The same things were measured in two ways. Each way mixes the same 8 hidden numbers, adds some noise and spreads widely along 5 directions of its own, which tell nothing about the thing.
In the rows, 128 means zero.
Some things both ways: the first way, then the second way.
[123 179 136 168 154 132 145  92 166 130 113 132 123 142 106 117 125 127
 136]
[119 100 125 116 119 113  67  99 139 162 139 108 201  97]

[121 151 160 130 143 111 117 121 142 150 145 101 137 121 112  85 120 133
 157]
[129 102 126 172 127 124 109 115 119 163 149 101 114 106]

[ 96 178 112 158 105  98 158 126 127 118 114 131  95 146  97 127 149 111
 144]
[140  45 133 104  75 144 114 164 127 105 163 123 141 123]

[182  97 141 122 107 154 187  91 143 155 168 167  64 174 143 102 220 157
 105]
[153 108 119 170 134 153 204 106 198 204  83 103 150 166]

[174 106 102 164  82 184 121 103 119 140 124 116 115 170 174 103 196  90
  92]
[154  82 169 106  85 119 148 186 136 121 101 166 196 122]

[ 41 205  87 156  92 107 131  80 114 174 152  87 115 156 118  85 132 113
 158]
[162 126 155 138 205  96 164 107 146 112 146 119 125 161]

[149 145 143 139 120 120 130 153 116 159 119  87 128 108 135  92 124 127
 154]
[159 163 133 152 131 138 132 169 124 157  77 121 117 116]

[153 135 157 154  87 144 114 118 109 110 116 105 141 155 147 110 116  88
 130]
[133 166 137 136 145 122 103 120 103  90  86 106 153 111]

[156 115 161 131 160 139 143 123 176 146 129 138 110 129 107  99 161 111
 135]
[165 129 139 125 106  66 115  86 179 147 105  98 195 107]

[161 126 171 143 125 180 119 221 145 102 100 131 119 176  96 108 181  92
 125]
[123  98 124 102 137 137 108 195 110 138  99 174 117 123]

[127 153 106 161 122 134  88 124 143 116 130 101 155 141 181  81 127 100
 139]
[126 173 138  60 137  87 114 144 125  96 115 159 194 110]

[ 91 141 130 114 111 118  86  94 164 132 120 140 119 134 130  66 116  90
 154]
[ 97 176 118  68 113  44 105 135 106  63 149 195 142 114]

[129 131 162 134 117 152 144 158 160 123  92 154 103 178  72 113 170  73
 145]
[162 158 105 108 122  58 133  79 170  89  96 102 165 121]

[154 146  96 144 109 152 130  31 152 188 154 134  96 123 210  69 126 164
 112]
[ 83  88 128 145 129 146 129 144 123 207 177 182 119 155]

[108 164 132 154 130 137 121 119 159 128 128 143 120 161  81 104 156 114
 133]
[152  96 133 125 130 127 111 134 119 166 128 127 138 123]

[112 140 147 155 106 185  72 176 126 121  93  77 150 159 102  97 150  46
 126]
[120 140 130 137 143 123  85 150  80 162 164 136  83 111]

[129 136 197 113 136 135 175 122 153 178 115 136  72 120  42 117 134 114
 148]
[174  84 192 179 156 118 117 178 105 140  81 152  95 138]

[111 135 126 146 106 178 104 128 140 173 103 110 108 144  75  97 174  68
 119]
[188  95 183 129 127  71 116 171 119 152 114 160 138 117]

[140 128 144 136 157 140 126 129 166 163 140 113 136 137 124  81 165 112
 148]
[166 164 136 133 140  89 145 126 156 176  99 129 170 118]

[137 158 146 151 135 125 157 106 150 143 103 122 109 117 129 113 107 109
 144]
[115  85 145 114 103  89  78 115 136  98 151 122 176 108]

[123 140 126 149 106 184 117 132 139 145 129 114 118 187 136  85 185  99
 120]
[ 66  86  98 124 129 149 122 174 107 187 194 188  96 131]

[144 150  97 180  99 140 125 117 100 151 130  78 140 133 178 108 145  95
 125]
[144 130 120 112 129 106 157  99 141  97 183 102 102 148]

Other things, the second way, with their names:
q238: [150 105 163 137 165 100 139 111 128  93 141 125  92 163]
q227: [101 154  87  69 167  35 105 105 134  69 161 165  80 127]
q114: [127 131 134 124 153 140 189  92 147 123 187 121  91 198]
q946: [142 137  86 137 117  99 117 108 142 145 162  89 119 102]
q853: [155 187 134  88 166  90 135 126 127 105 122 140 123 149]
q309: [139 124 137 131 161 134 116 133 127 149 142 114 117 136]
q996: [ 93 131 109 137 131 168 134 126 113 121 147 118 106 145]
q400: [135 166 144 132 109 133 102 146 117 192 103 145 171 117]
q775: [163  74 213 133 150  96  99  95 143 151 131 135 188 156]
q692: [154 130 139 138 163 121 143 121 152 155 139 107 139 146]
q822: [118 126 124 112 146 127 146 161 109 135 147 168 104 143]
q618: [152 161 111 159 137 144 144  75 153 182 141  63 123 136]
q116: [119 180  90 136 132 109 163  69 127 134 151 120  88 158]
q229: [159 113 138 152 144 103 129 105 139 174 133 112 124 130]
q730: [156 148 149 139 142 115 177 109 159 126  93 130 122 179]
q835: [140 124 141 141 155 103  96 127 124  95 110 108 110 118]
q781: [109 137 135 147 169 165 176 106  99 135 157 141  42 199]
q661: [137 137 164 135 187 114  99 129  93 107 108 142 135 137]
q561: [ 75 111 116 137 187 104 112  89 137 148 173 143 130 147]
q858: [177 185 167 149 156 108 130 121 121 140  61 123 143 146]
q501: [122 136 133 157 154 109 106  59 145 185 132 102 152 142]
q180: [ 97  46 149 146 108 150 106 136 105 142 137 157 159 136]
q949: [118 111  85 116 107 105  97  77 157 125 143  73 150  99]
q349: [172 148 126 119 149  94 129  75 166 144  90  83 170 124]
q981: [150 237  89 101 162 113 173 116 148 130 104 124 105 158]
q152: [132 103 126 130 114 146 105 192 115 193 136 162 114 120]
q249: [120  57 167 141  85 150 111 211 102 120 112 174 154 116]
q148: [134  61 143 123  71 164 151 153 111 132 201 133 105 155]
q192: [120 214  95 104 181 114 126 135 130 108 117 116 123 117]
q604: [114 151 106  91 134  80 130 100 162 124 108 136 202 115]
q840: [125 185 107 100 136 101 112 129 115  95 114 136 129 121]
q274: [170 125 115 151  98 122 158 109 141 182 129 110 125 139]
q583: [157 163 149 148 198  99 135  84 137  99 102  90 114 149]
q296: [148  80 120 133 122 125 131 145 112 114 145 128  97 138]
q794: [144 165 158 143 152 144 103 163 120 157  54 130 163 122]
q740: [107  95 134  79  93 152  93 200  75 128 182 172 101 117]
q128: [110 136 106 144 125 139 106 104 107 141 147 107 126 123]
q469: [127  80 131  93  84 174 112 152 151 143 138 107 188 123]
q90: [133 197 100 168 164 171 151  74 127 163 115  68  88 165]
q789: [138 153 132 120 153  76 132  70 129 102 161 119 108 155]
q320: [103 152 107  94 108 134  89 190  78 100 118 158 103 106]
q926: [173 119 145 151 120 169 173 135 146 179 121  99 155 156]
q808: [151  98 130 182 142 132 138  98 166 184 117  81 145 132]
q647: [ 98  89 100 120 105 153 106 145 124 155 136 137 139 123]
q863: [122 171 141  79  92 121  91 177  99 119 103 165 181 104]
q365: [141 100 141 161 129 154 171  90 151 143 107 102 153 171]
q645: [121 138 153 164 113 174 166 101 120 128 117 105 137 170]
q902: [118 109 117 115 138  87 132 113 133 116 158 138  92 133]
q298: [ 84 145 128 113 142 136  63 133 119 120  90 125 184 104]
q655: [161  99 162 135 120  86 156  64 164 121 123 106 189 150]
q470: [120 162 107 122 185 100 136 122 130 124 133 152 105 148]
q257: [114 117 126 142  86 175  96 193  73 109  91 144 115 111]
q207: [ 78 155 121 148 141 124 121  94 108 108 157 130 105 144]
q738: [162 196 129 148 175 122 146  94 144 137  94  91 123 153]
q98: [165  98 187 136 122 153 130  93 151 136 110  73 184 149]
q392: [121 118 166 172 109 114 115 100 111 108  85 135 169 136]
q91: [152  92 155 129 116  92  71 106 141  92 126  82 177  98]
q943: [ 80  56 113 136  84 136  95 101 111 149 188 123 137 116]
q147: [154 175 179 105  96 118 136 150 127 142 101 159 212 138]
q762: [119 143 108 112 140 116 124 142 109  93 138 128 107 114]
q769: [106 149  87 100  99 103 130 135 123  88 153 132  86 114]
q760: [139 120 111 139 135 154 129 142 130 146 130 102  74 131]
q538: [ 95  56 130  90 129 156 117 196 102 146 184 179  99 141]
q166: [160  90 136 133 120  94 135  80 134  88 183  86 112 147]
q646: [128 169 132 118 157 105 121 130 116 102 160 123  87 132]
q135: [150 208 124 135 138  79 148  76 149 115 100 102 155 138]
q743: [157  77 140 142 164 119 156 119 161 144 130 121 104 158]
q433: [144  56 143  66 123 105  99 168 153 122 162 146 148 122]
q368: [152  48 162 153 106 178  70 147 112 103  71  74 178 101]
q934: [140 103 154 109 120 157 106 148 121 128 147 113 133 138]
q677: [135 102 108 157 132 147  99 120 131 171 123  96 126 117]
q852: [106  78 134 135 102 133  98 137  94 167 171 165 107 137]
q494: [149 101 138 197 151 132 131  53 144 177 176  51  82 145]
q269: [105 128 104 124 168 124 107 125 122 163 116 133 129 111]
q585: [115 167 127 130 107 141 124 166 102 160 117 160 134 126]
q362: [127 154 108 111 148  71 146  95 150  96 110 136 141 139]
q293: [112 148  98  92 111  96 111 167 138 179 140 171 157  98]
q18: [137  85 151 104  54 114 158 135 119  79 181 145 134 148]
q209: [143 148 128 114 172  88 161  45 166 122 169  91 127 164]
q958: [130  82 148 125 142 110 123 118 129 110 144 128 149 133]
q625: [100 179 110  86 105 106 117 172 109 124 125 185 118 123]
q881: [115 161 114 123 101 122 111  88 154 161 136  89 197 106]
q528: [165 114 171 139 173 162 113 142 111 164 120 118 110 157]
q449: [132  54 150 155 143 116 138  66 159  94 141  84 162 153]
q432: [112  94 128  56  77 113 100 208  76  52 172 179 148  92]
q534: [153 120 204 193 135 197  97 144  65 209 101 121 124 150]
q125: [112 141 135  90 132  64  81 129 137 141 119 171 169 105]
q516: [170 101 173 136 125 110  84 169 101 111  91 134 152 104]
q831: [137 155 116 111 135 103 112 140 136 128 128 122 110 118]
q306: [116 188 108  67 117 131 106 204  95 140 110 175 122 103]
q813: [112 137 129  92  87 124  86 204  80 113 101 192 128 103]
q239: [126 169 118 113 124 101 151 105 131 110 112 142 137 149]
q815: [110 173 122 131 191  86  81  70 174 172  95 102 190 115]
q555: [118  97 132  91 138 143 106 173  95  90 142 147 116 126]
q768: [161 145 150 116 155  96 100 108 140 109  87 101 191 116]
q750: [158 117 116 150 115 109 154 125 156 106 104  88 126 115]
q995: [ 58 165  89 132 157 114  95 127 100  97 148 137  74 110]
q456: [138  98 146  90 111  92 118 129 130 100 150 148 172 130]
q311: [153 107 139 168 112 158 129 133 120 153 122  97 133 134]
q847: [127 192 145 146 237 119 152 124 129 141 109 144 111 170]
q323: [144 140 158 143 149 189 131 181 111 170  78 132 137 141]
q513: [174 197 137 166 129 135 160 126 161 234  76 111 178 135]
q105: [164 100 181 149 118 101  90 115 117 149 107 122 186 117]
q136: [ 88 102 146 125 142  89  52  78 124 148 183 120 184 107]

Some of these things the first way, each followed by its name:
[102 138  73 154  54 148 100  88 101 117 159 102 106 165 208  87 178  90
  97]  q114
[129 177 142 163 171 162 171 199 155 168  60  93 112 135  73 116 161  99
 159]  q152
[ 90 162 114 156 103 122 112 129 126 106 116 110 114 141 108 115 150  86
 126]  q740
[169 139 154 143 142 165 135 132 147 133  62  93 129 122 160  98 113 109
 136]  q392
[117 184 116 155 133 102 101 178 127 104 108  91 145 120 140  91 118 143
 156]  q949
[158 117 170 145 141 126 117 132 166 121 153 140 143 139 134 102 128  78
 144]  q166
[120 136 159 105 151 114 116  82 190 146 149 160  95 108 117  75 120 141
 140]  q125
[141 172 121 159  85 110 125 130 100 139  93  97 124 110 155 106  85 123
 150]  q320
[142 159 150 152 133 165 158 104 146 160 116 104 107 141 137 106 135 131
 124]  q815
[145 146 140 137 155 122 140 103 173 139 143 139 129 146 150  83 142 149
 149]  q604
[ 78 160 128 132  93 118  93 169 114  78 121  92 128 161 139  90 149  95
 142]  q90
[ 93 131 160 124  85 138 129 139 128  75 129 133 101 202  99 112 182  73
 126]  q996
[145  58 188 108 151 163 146  90 206  97 140 179  97 178 105 111 210  33
 109]  q147
[ 84 174 120 141 115  78 136 104 136 102 146 122 101 114 133 112 116 118
 140]  q934
[125  89 207  90 115 134 131  92 163 103 161 147 102 164 126  91 147  83
 129]  q207
[ 84 125 121  97  81 117  40 129 142  83 149 127 125 145 168  48 142  98
 138]  q585
[ 35 187 154 108 136  58 157  89 160 131 173 143  87 140  53  99 130 130
 171]  q309
[ 98 149 116 143 136 152  89  82 171 120 133 125 108 121 153  86 137 101
 106]  q775
[ 87 159 149 120 155  92 149 119 157 114 153 117 106 131 112  99 153 138
 151]  q781
[ 95 161 118 137 152 110 102 153 150  96 117  89 147 133 162  79 143 106
 156]  q881
[ 91 172 100 149  96  90 169  89 128  92 138 147  71 150 127 131 169 131
 119]  q469
[118 141 141 131 132 121 127 116 151 143 112 112 129 136 132  85 132  96
 160]  q135
[119 126 172 113 146 141 117  85 190 123 151 158 103 150 113  84 145 117
 127]  q501
[ 71 208 113 150 114 117 108 182 124 116  82  93 126 143 100  91 124 125
 165]  q677
[142 139 194 152 131 151 206 108 133 161 118 112  98 160  61 145 150  80
 136]  q583
[ 88 179 115 138  94  97 154  96 113 127 134 111  86 136 125 110 140 140
 136]  q323
[144 145 112 187  63 197 126 114  96 129 105  98 102 167 141 134 163  70
  81]  q528
[148 157 139 154 139 149 125 117 156 118 114 128 130 153 152  95 135 136
 129]  q180
[210 121 140 177 142 186 162 126 146 161  81 104 133 142 169 115 148  95
 125]  q239
[103 158 120 159 103 165  88  40 144 132 134 109 125 146 160  91 115  99
 103]  q136
[ 96 168 140 132 142  99 109 118 161 117 160 129 134 140 127  79 122 136
 158]  q958
[172 131 127 170  62 199 147 119  89 151  80  86  97 155 157 124 153  85
  92]  q794
[164 157 155 175  75 144 154 148  97  83  82 124 105 156 117 154 122 107
 109]  q368
[151 155 125 142 146 105 162  53 165 205 154 143 105 107 133  88 120 168
 153]  q293
[ 73 146 123 135  63 166  84 154 113 105 111 102 105 175 110  94 167  55
 117]  q238
[134 164 146 157 175 120 152 146 158 135 119 116 128 130  85 116 154 134
 147]  q349
[119 133 178 149 139 126 147 155 168 101 119 149 138 187  64 124 159  43
 157]  q432
[104 154 123 147  73 174 116 117 108 155 132  79 116 172 172  80 146  85
 127]  q847
[157  99 161 117  84 127 115 134 121 113 152 137 110 150 131  97 158  96
 128]  q769
[ 55 193 109 140 131 118 114 171 134 128 111  86 130 155  98  83 159 106
 166]  q822
[130 141 127 149 116 175  89 128 156 123  95 126 119 150 129  92 147  90
 114]  q852
[ 73 185 161 123 171 103 105 187 165 103 139 112 142 153  72  75 148 145
 174]  q269
[ 77 149 157 102 126  62 109 112 139 130 182 108 122 101 129  76 104 114
 170]  q646
[170  75 225 103  83 143 144 131 151  81 129 187  89 186  83 124 151  71
 124]  q257
[ 95 175 109 147 111 117 119 121 137 125 154 128 109 148 128  93 149 136
 135]  q538
[ 75 167 110 138  99 105 118 127 144 113 157 155  81 146  92 105 166 117
 127]  q433
[170 142 135 162 112 125 153  89 126 154 131 118 120 124 159 113 117 128
 131]  q311
[137 133 162 127  69 134 107 124 113 132 138 126 109 139 131  94 107 104
 133]  q835
[188  74 169 147 113 157 144  83 146  82 169 150  99 158 158 136 192  87
  70]  q98
[112 186 116 157  95 101 166 131  88 153 119  87  93 115 107 124 135 145
 143]  q760
[170 137 136 182 105 179 162  90 102 180 117  72 113 129 135 135 152  99
  98]  q494
[144 192 109 161 141 110 154 141 121 170  84  68 126  86 167  94  92 160
 166]  q249
